There are 5 ways to turn a row about zero (a turn may also mirror it). The second row of each pair is the first, turned, with some noise. The first 45 pairs use one turn. New pairs use 3 turns, one after the other, and a turn may come again.
Known pairs, each followed by its turns in order:
2.5	-0.5	14.3	-2.5	-2.4	-13.7	30.8	11.7
-19.2	2.7	-12.4	-1.8	16.4	2.6	18.8	-18.6 => Gosu

-1.8	25.8	-16.5	7.1	-12.1	14.7	-3.5	-38.7
25.5	-15.2	-9.8	-34.5	-1.9	-24.7	0.1	-7.6 => tivin

-7.5	-0.4	-2.9	-3.5	-31.3	2.2	26.8	0.3
-15.7	2.4	14.7	1.8	15.9	-13.3	-16.8	26.3 => tisik

-8.0	-1.6	6.0	12.6	-0.4	4.0	-14.5	-0.1
5.5	-1.1	22.9	-0.4	-6.3	-2.0	5.8	-0.3 => Laf

2.5	2.8	1.4	9.3	-26.8	1.5	-12.7	19.1
-2.8	-21.5	-8.5	-13.7	21.2	13.6	7.4	-2.3 => fisid

-0.6	15.8	25.2	-0.3	-21.0	3.9	-18.9	21.6
2.3	-37.0	17.7	-12.9	-3.9	12.1	-15.2	-3.3 => Laf

-8.8	-13.6	-3.3	11.4	24.8	-16.9	9.2	-2.9
6.6	27.7	-14.8	1.2	2.2	9.7	9.8	8.2 => Gosu

-4.3	9.7	2.7	-1.2	2.3	5.7	5.6	40.1
-13.8	11.3	0.4	12.0	-6.1	-19.4	-5.1	-31.6 => Gosu

0.3	35.8	36.1	6.5	-2.1	-22.7	25.6	-15.8
15.4	5.4	-25.3	-14.3	-16.6	-34.0	-0.4	43.1 => tisik

-26.9	31.3	-12.9	-11.3	11.5	21.3	15.6	3.0
-33.1	5.8	0.9	23.7	-5.6	1.6	-14.5	-29.2 => Laf

16.6	-4.7	0.5	-7.5	-19.1	2.2	-16.4	17.4
2.5	-11.1	14.1	-20.2	22.3	6.9	11.6	-14.7 => fisid

-10.7	8.9	-16.4	-1.9	-30.2	0.0	1.0	-12.4
-9.6	-18.6	6.4	13.2	12.7	16.0	-20.3	-7.7 => fisid

-3.7	9.7	-13.8	-38.5	-9.9	5.0	35.7	-9.1
-13.9	4.2	-18.5	16.1	25.5	9.1	-24.2	33.2 => tisik

4.8	-9.2	16.6	3.0	-17.6	10.8	-9.7	-3.9
-3.4	3.3	-3.7	-7.5	25.2	-6.9	-5.9	-8.0 => fisid

-18.4	9.8	16.1	8.3	24.5	-14.0	10.9	5.7
24.5	9.8	-20.1	6.7	-18.1	-3.5	1.1	25.5 => fisid

1.4	-14.9	-3.3	-19.0	8.5	-46.4	4.5	46.4
-30.6	24.0	18.9	25.6	-25.1	31.4	0.2	-14.9 => tivin

-23.3	2.3	26.4	-5.3	1.7	27.1	-16.5	6.0
8.6	6.1	-10.8	0.1	28.1	2.3	27.6	19.9 => tivin

6.7	-46.4	-3.4	-38.1	-9.3	45.5	27.9	5.2
15.3	16.9	-17.2	-4.9	13.4	-67.1	-30.0	-23.5 => Laf

11.8	-2.2	4.1	1.5	-8.5	1.6	20.9	24.6
2.0	8.2	11.7	19.7	-12.5	-7.8	-11.1	15.2 => tivin

-13.6	11.5	30.6	0.3	7.9	14.4	7.5	46.4
-48.6	-0.3	-4.4	-31.5	-15.1	-6.3	18.2	6.8 => tisik

-18.0	9.7	-11.2	-12.7	-1.2	-3.5	-5.2	5.7
12.8	7.2	11.3	-13.7	-6.6	-10.4	-0.9	-14.2 => Gosu

-2.9	20.6	-21.7	-6.2	3.4	-14.2	6.7	2.1
7.2	-3.4	-8.9	-13.8	12.7	8.8	-17.8	9.4 => tisik

-1.4	-18.5	12.1	10.0	7.1	10.4	-30.1	20.5
5.3	8.9	-25.0	11.3	-5.4	-18.7	-26.9	7.2 => Gosu

-26.2	-46.4	-3.0	1.1	-10.1	-12.7	-33.5	5.3
6.0	28.8	39.9	1.7	17.7	13.8	27.8	-26.4 => tisik

-1.3	-3.5	28.1	4.7	-18.2	2.2	-12.5	37.4
12.7	-8.0	-18.5	-30.7	27.7	10.7	14.0	6.0 => fisid

-6.2	2.1	6.8	-7.2	-18.1	0.7	6.6	13.6
-3.5	-15.6	4.0	-2.4	10.0	-6.2	-17.4	2.9 => Laf

9.3	-8.6	1.3	17.2	2.6	-24.1	4.1	-15.5
-7.7	-13.7	-0.7	2.9	-6.9	-32.7	-2.8	9.3 => fisid

-46.4	6.4	-12.3	-9.8	46.4	-0.7	-0.8	-11.5
-22.3	45.4	20.0	16.9	15.5	18.5	10.5	-29.9 => Laf

-3.6	17.5	-29.8	2.0	-5.1	10.2	8.2	8.3
-3.0	4.5	31.9	2.0	-20.0	-4.3	6.2	-8.0 => Gosu

8.5	1.2	-5.6	20.9	9.0	6.6	-19.3	-4.1
13.2	-15.9	4.0	-1.6	-13.7	3.4	1.1	-20.1 => tisik

1.9	7.6	-25.6	-4.1	-14.2	-43.2	1.3	-11.1
31.8	10.8	-2.8	-13.3	32.8	-12.3	-18.3	3.1 => tisik

-0.3	3.7	18.4	-0.1	1.5	5.9	-6.2	-28.0
16.7	-18.1	-12.6	0.1	16.4	-0.2	5.4	-8.5 => tivin

-43.5	20.7	-10.6	15.4	-16.2	-6.6	-46.4	3.5
8.3	23.5	18.2	-51.4	14.0	20.2	28.6	-5.8 => tivin

35.7	9.3	0.1	-22.1	-0.5	-14.5	11.6	4.0
2.3	-9.2	-43.2	-13.1	0.2	8.2	-6.7	3.7 => Laf

4.2	-10.0	13.0	5.1	0.4	14.5	5.3	14.3
-6.0	13.0	-7.5	-10.9	11.6	2.2	12.6	6.2 => fisid

2.7	0.6	-16.6	17.7	-16.4	-13.3	0.3	-33.6
34.4	0.1	15.2	14.1	3.9	-11.4	-18.3	5.6 => tisik

-35.9	-4.0	-5.7	3.2	24.8	12.0	1.4	-4.7
-4.7	22.9	-31.6	-18.6	10.4	5.8	2.7	3.4 => tivin

-46.4	-5.1	6.0	-29.6	3.6	-0.3	-0.1	6.4
27.5	17.5	0.3	-9.5	-4.3	27.8	-31.1	14.9 => fisid

-8.7	13.0	-12.7	7.0	20.9	21.0	46.4	19.1
-8.9	14.3	9.7	17.6	-26.4	12.7	31.4	-34.3 => Gosu

-5.9	-11.0	-6.8	36.1	-24.5	-16.4	2.6	-46.4
32.6	-21.4	2.2	-33.5	8.0	14.8	-38.3	-18.5 => tivin

4.8	23.3	-24.2	-46.4	2.5	-14.0	-4.7	-8.3
-14.1	-9.0	-39.1	4.2	22.6	12.7	17.3	-31.5 => Laf

5.4	45.2	25.8	8.9	4.1	1.5	-0.5	-22.7
44.3	4.1	-3.6	3.3	11.3	-26.3	19.1	-22.2 => tivin

-15.9	7.4	18.2	-3.0	46.4	-3.3	9.8	-18.7
30.5	18.1	-17.0	5.3	4.0	40.5	-0.1	-16.4 => Gosu

-25.3	-7.0	14.6	-5.0	-45.4	-46.4	40.7	-14.0
-2.2	-9.1	-2.4	-24.8	50.0	-14.8	61.4	-5.0 => Gosu

21.6	6.8	-46.2	0.7	-1.3	-31.0	-18.9	-19.2
12.5	-5.7	-30.4	20.8	6.2	18.6	53.4	10.1 => Laf

New pairs, each followed by its turns in order:
4.3	11.7	14.2	-5.1	7.5	-14.7	-6.5	2.8
-1.6	15.6	13.3	2.8	-12.9	-4.1	8.2	9.6 => tisik Laf Gosu

13.7	-13.4	-3.8	14.5	21.1	17.9	-24.9	10.2
-3.8	-15.3	6.8	19.5	18.8	9.1	-26.4	14.4 => Gosu Laf tivin

10.3	-3.6	-2.6	39.1	16.8	23.6	-30.2	8.4
-6.7	6.5	-8.4	-29.8	16.2	-36.6	24.8	10.7 => Laf tivin fisid

-15.8	-2.4	-6.2	0.8	-0.7	-46.4	0.1	-0.8
-22.3	11.7	5.0	-30.8	17.4	-22.6	1.0	6.4 => tivin Gosu fisid

0.2	-11.2	-26.7	46.4	-39.0	-17.4	-13.8	-38.9
-26.1	-18.9	-1.8	27.8	-10.3	63.2	17.8	15.0 => fisid tivin tisik

-5.1	-18.4	-18.8	6.9	-6.6	14.3	37.1	-3.6
36.5	-27.4	-1.4	-15.5	3.8	-10.8	-10.0	1.6 => tivin Gosu fisid

-12.6	1.6	-0.4	21.2	-15.1	-10.8	-31.7	-8.2
11.9	1.2	1.6	2.0	-5.1	-33.5	18.3	-17.3 => tivin Gosu Laf

2.7	2.0	-2.3	14.4	9.2	-3.1	-11.4	4.9
5.8	13.0	11.9	-7.7	0.6	-6.7	2.4	-0.7 => Laf tisik tisik

0.8	1.1	-9.7	-41.1	-5.5	30.0	2.8	-21.2
39.0	5.0	21.8	9.2	8.8	-23.0	-24.8	2.4 => Gosu tivin Laf

-9.6	-11.0	8.5	6.4	30.7	0.6	8.8	-8.1
-14.1	14.6	7.8	18.1	-14.0	1.2	-6.4	-18.3 => fisid fisid tisik

-18.9	13.1	-16.9	12.3	-11.2	3.8	7.1	9.2
1.8	26.5	-12.7	5.8	1.2	-7.3	-16.8	10.7 => tisik tivin tivin

22.7	1.6	-12.4	17.2	46.4	-2.0	9.2	9.3
-24.9	27.3	-5.3	28.2	33.1	4.1	9.1	-3.9 => tisik tivin tisik

9.4	6.6	-8.4	7.8	-9.6	24.6	-42.8	-17.2
-14.7	4.1	8.9	13.5	27.2	42.7	-4.3	-9.7 => tisik fisid Laf

-45.9	3.5	-0.4	-18.1	16.4	3.4	8.4	-16.3
-37.6	-16.5	16.3	2.9	-14.4	-22.7	-3.6	-21.4 => Laf tisik Gosu

21.2	11.4	26.7	5.4	-1.4	-17.5	18.6	32.0
3.4	-18.0	21.5	15.7	-1.2	-26.0	13.6	32.3 => Gosu tisik tivin

2.4	17.7	0.1	29.0	10.9	35.0	-21.6	-10.9
-15.0	-27.7	-4.2	5.4	-14.5	-14.8	17.9	-37.0 => fisid tisik tisik

10.2	-46.4	-1.2	13.2	11.0	19.6	3.2	-2.5
-14.4	-2.2	20.7	-8.8	30.7	-6.7	-36.2	8.2 => tisik Laf Laf

0.4	8.6	32.7	-11.2	15.3	2.5	0.6	-26.5
-5.1	-28.9	10.4	26.6	13.7	-12.2	8.6	-1.3 => Gosu Laf fisid

-4.3	-1.8	2.6	-14.8	-6.1	12.6	12.9	-0.1
7.5	-9.0	0.7	-14.8	-14.9	-5.0	1.7	-2.5 => Gosu tisik tisik

-2.1	-18.0	0.4	1.4	18.6	25.3	-3.5	-31.6
-16.4	-29.2	8.7	-15.3	20.3	-1.8	-20.4	-4.9 => fisid fisid tivin

-18.1	4.3	-1.3	6.1	-3.7	46.4	25.9	-10.4
17.1	-6.6	-28.9	14.5	26.8	12.3	-28.3	10.8 => tivin tivin fisid

13.1	13.0	-10.4	7.4	-1.0	0.1	-36.2	-11.4
17.0	19.8	-3.4	8.4	-2.8	23.0	12.8	-18.1 => tisik fisid tivin

-1.9	-1.0	-26.6	-29.2	13.8	6.3	46.4	41.6
23.1	14.3	-18.3	-14.9	3.1	-52.7	25.7	-28.5 => fisid tisik Gosu

-12.3	15.9	-0.7	-9.6	-4.1	1.0	21.3	-28.3
-3.9	24.9	5.1	28.1	13.6	-9.0	-9.9	3.6 => fisid Gosu Gosu

11.1	-5.1	-46.4	-16.6	-5.4	-2.0	-10.7	-5.1
3.3	39.5	-15.9	22.3	9.0	-19.8	3.8	-5.8 => tivin tisik tivin

9.5	1.4	21.7	-33.5	46.4	9.7	1.2	-28.6
-7.4	-20.0	-36.3	23.5	-18.2	10.3	32.7	27.3 => tivin Laf fisid

14.9	46.4	-2.6	-25.5	12.4	22.9	17.6	-5.2
45.9	-29.0	-18.2	16.2	-0.5	22.6	-10.6	-4.1 => tisik tisik Gosu

-22.9	46.4	8.2	-23.4	1.4	14.7	-3.1	-1.7
-2.4	-9.6	-20.5	1.5	6.9	-25.9	3.4	43.7 => fisid tisik Gosu

0.5	5.4	38.5	-12.1	-46.4	3.5	-6.6	6.4
-14.3	-25.0	18.7	17.1	-43.1	4.9	19.0	-6.6 => tisik tivin Laf

20.1	0.6	12.5	-38.6	-0.7	-34.0	-7.6	4.4
-7.1	-9.0	17.8	1.0	38.9	25.8	-8.5	-20.5 => Laf Gosu fisid

19.7	-9.1	-29.5	-4.7	-14.8	1.9	24.7	-9.8
7.8	-4.4	-12.6	-26.0	-2.6	15.6	22.7	-27.1 => Laf tisik Laf

7.1	46.4	-44.9	-18.5	-10.5	-30.4	13.5	-17.8
-20.7	47.3	20.5	-12.6	-3.9	3.0	-47.4	3.7 => fisid Gosu tivin

-11.4	-46.4	-15.3	1.2	-7.2	-0.4	1.8	-3.3
-40.2	7.2	0.4	-5.2	13.4	1.7	27.0	-0.3 => Laf fisid Gosu

12.6	6.3	4.3	-3.8	-16.1	0.9	7.6	4.8
8.9	0.4	1.4	0.0	-6.5	13.2	-2.5	-14.6 => tivin tisik tivin

4.7	3.1	4.9	-12.3	16.0	12.6	-6.7	-22.0
-11.1	23.4	0.0	-13.1	0.3	1.5	9.7	-12.8 => Gosu tivin tisik

8.3	2.1	6.7	21.9	-3.1	9.8	0.3	2.4
-8.2	-5.8	6.7	-2.9	7.3	-13.9	18.6	2.4 => fisid tisik tivin

-1.1	0.6	-6.3	-12.5	-6.9	-29.0	-6.8	2.1
11.8	11.0	6.2	0.5	16.7	12.7	20.5	5.5 => fisid tisik Gosu

-8.4	-24.5	33.2	34.1	15.5	12.4	3.0	-27.4
49.3	23.0	3.4	-28.8	8.3	9.4	20.6	-2.4 => tivin tivin Gosu

-3.7	3.9	-46.4	3.5	8.9	8.5	-27.8	-1.9
-40.3	-0.6	-1.6	-9.7	3.7	26.8	22.9	-10.6 => tisik fisid Laf

17.7	3.9	-26.2	3.9	-0.7	-13.0	25.9	-38.0
-0.3	-0.4	-9.9	23.6	27.1	-21.5	-25.7	-32.2 => tivin tisik tivin

-10.5	4.6	15.3	46.4	-14.0	27.1	-46.2	6.6
39.5	-21.9	24.2	-11.6	39.1	28.6	21.0	14.6 => fisid fisid tivin

-16.5	-17.9	14.8	9.6	-15.9	-31.8	16.0	10.2
-13.6	-1.0	-26.7	-23.5	9.9	-5.9	9.1	30.9 => tisik Laf tivin

0.6	6.3	-38.2	-3.7	-5.9	5.0	-22.4	46.4
12.6	27.9	-10.1	-2.9	24.8	-21.9	42.9	-13.6 => fisid fisid tivin

28.9	-2.5	-20.8	-8.3	-4.2	14.0	-4.0	6.7
-4.1	-2.9	11.7	3.6	-32.3	-17.4	-11.3	-18.2 => tivin tivin Laf

-25.8	-13.3	-12.9	-31.1	-12.9	-2.4	-7.5	-46.4
-5.1	-12.4	32.9	-8.1	34.3	23.4	-24.1	25.8 => tivin Gosu fisid

-14.6	1.5	-8.6	-13.5	0.3	11.1	-1.1	5.1
-1.6	8.7	10.4	-6.3	12.5	-13.9	-3.0	14.4 => Laf fisid Gosu

-7.8	-9.1	9.3	24.7	-0.1	-10.2	0.0	-7.9
-16.7	-12.0	-9.4	-5.8	-1.9	-16.8	6.2	1.9 => tivin Laf Laf

16.6	-13.1	-4.5	10.4	-5.5	-11.9	10.0	-17.1
1.2	29.6	0.9	-9.4	-7.4	-0.9	-11.7	5.7 => tivin tivin fisid

-14.7	-7.5	-43.1	19.2	-4.5	-0.8	18.1	22.3
-11.0	-2.7	-15.8	-13.2	39.8	14.8	24.9	-3.0 => Laf Laf fisid

-6.8	-20.4	-3.7	0.5	-3.1	17.8	-6.5	44.4
-30.2	28.0	5.2	-11.7	-26.0	4.9	-18.8	-8.7 => Gosu Laf tisik

18.6	-18.7	-7.5	9.5	-6.5	41.8	10.5	-10.4
13.1	9.5	41.5	-10.6	28.8	9.2	5.7	5.3 => tivin fisid fisid

-9.3	-7.3	-10.2	9.1	2.2	2.7	-2.4	21.4
1.4	-5.1	10.7	-20.5	-11.2	6.4	3.5	-17.1 => Laf Gosu tisik

13.3	-10.8	-0.8	21.9	-9.4	-2.7	-1.6	-0.6
-6.4	14.6	-5.9	-10.1	12.4	1.4	-11.6	17.5 => tisik fisid Gosu

6.6	-12.1	17.7	-11.3	-0.9	1.3	2.4	-1.4
-17.5	8.1	-3.0	-2.8	-12.5	6.8	-10.8	5.8 => tisik Gosu Laf

8.5	6.9	15.7	3.8	16.8	-6.3	0.0	-11.3
12.4	-7.7	1.1	17.2	3.3	-11.5	12.3	5.5 => fisid tivin tisik

-15.1	5.3	-22.7	-2.9	-33.1	-0.6	32.3	-13.0
-9.2	18.6	-0.2	5.0	-11.5	35.7	-17.6	-29.6 => fisid tivin Laf

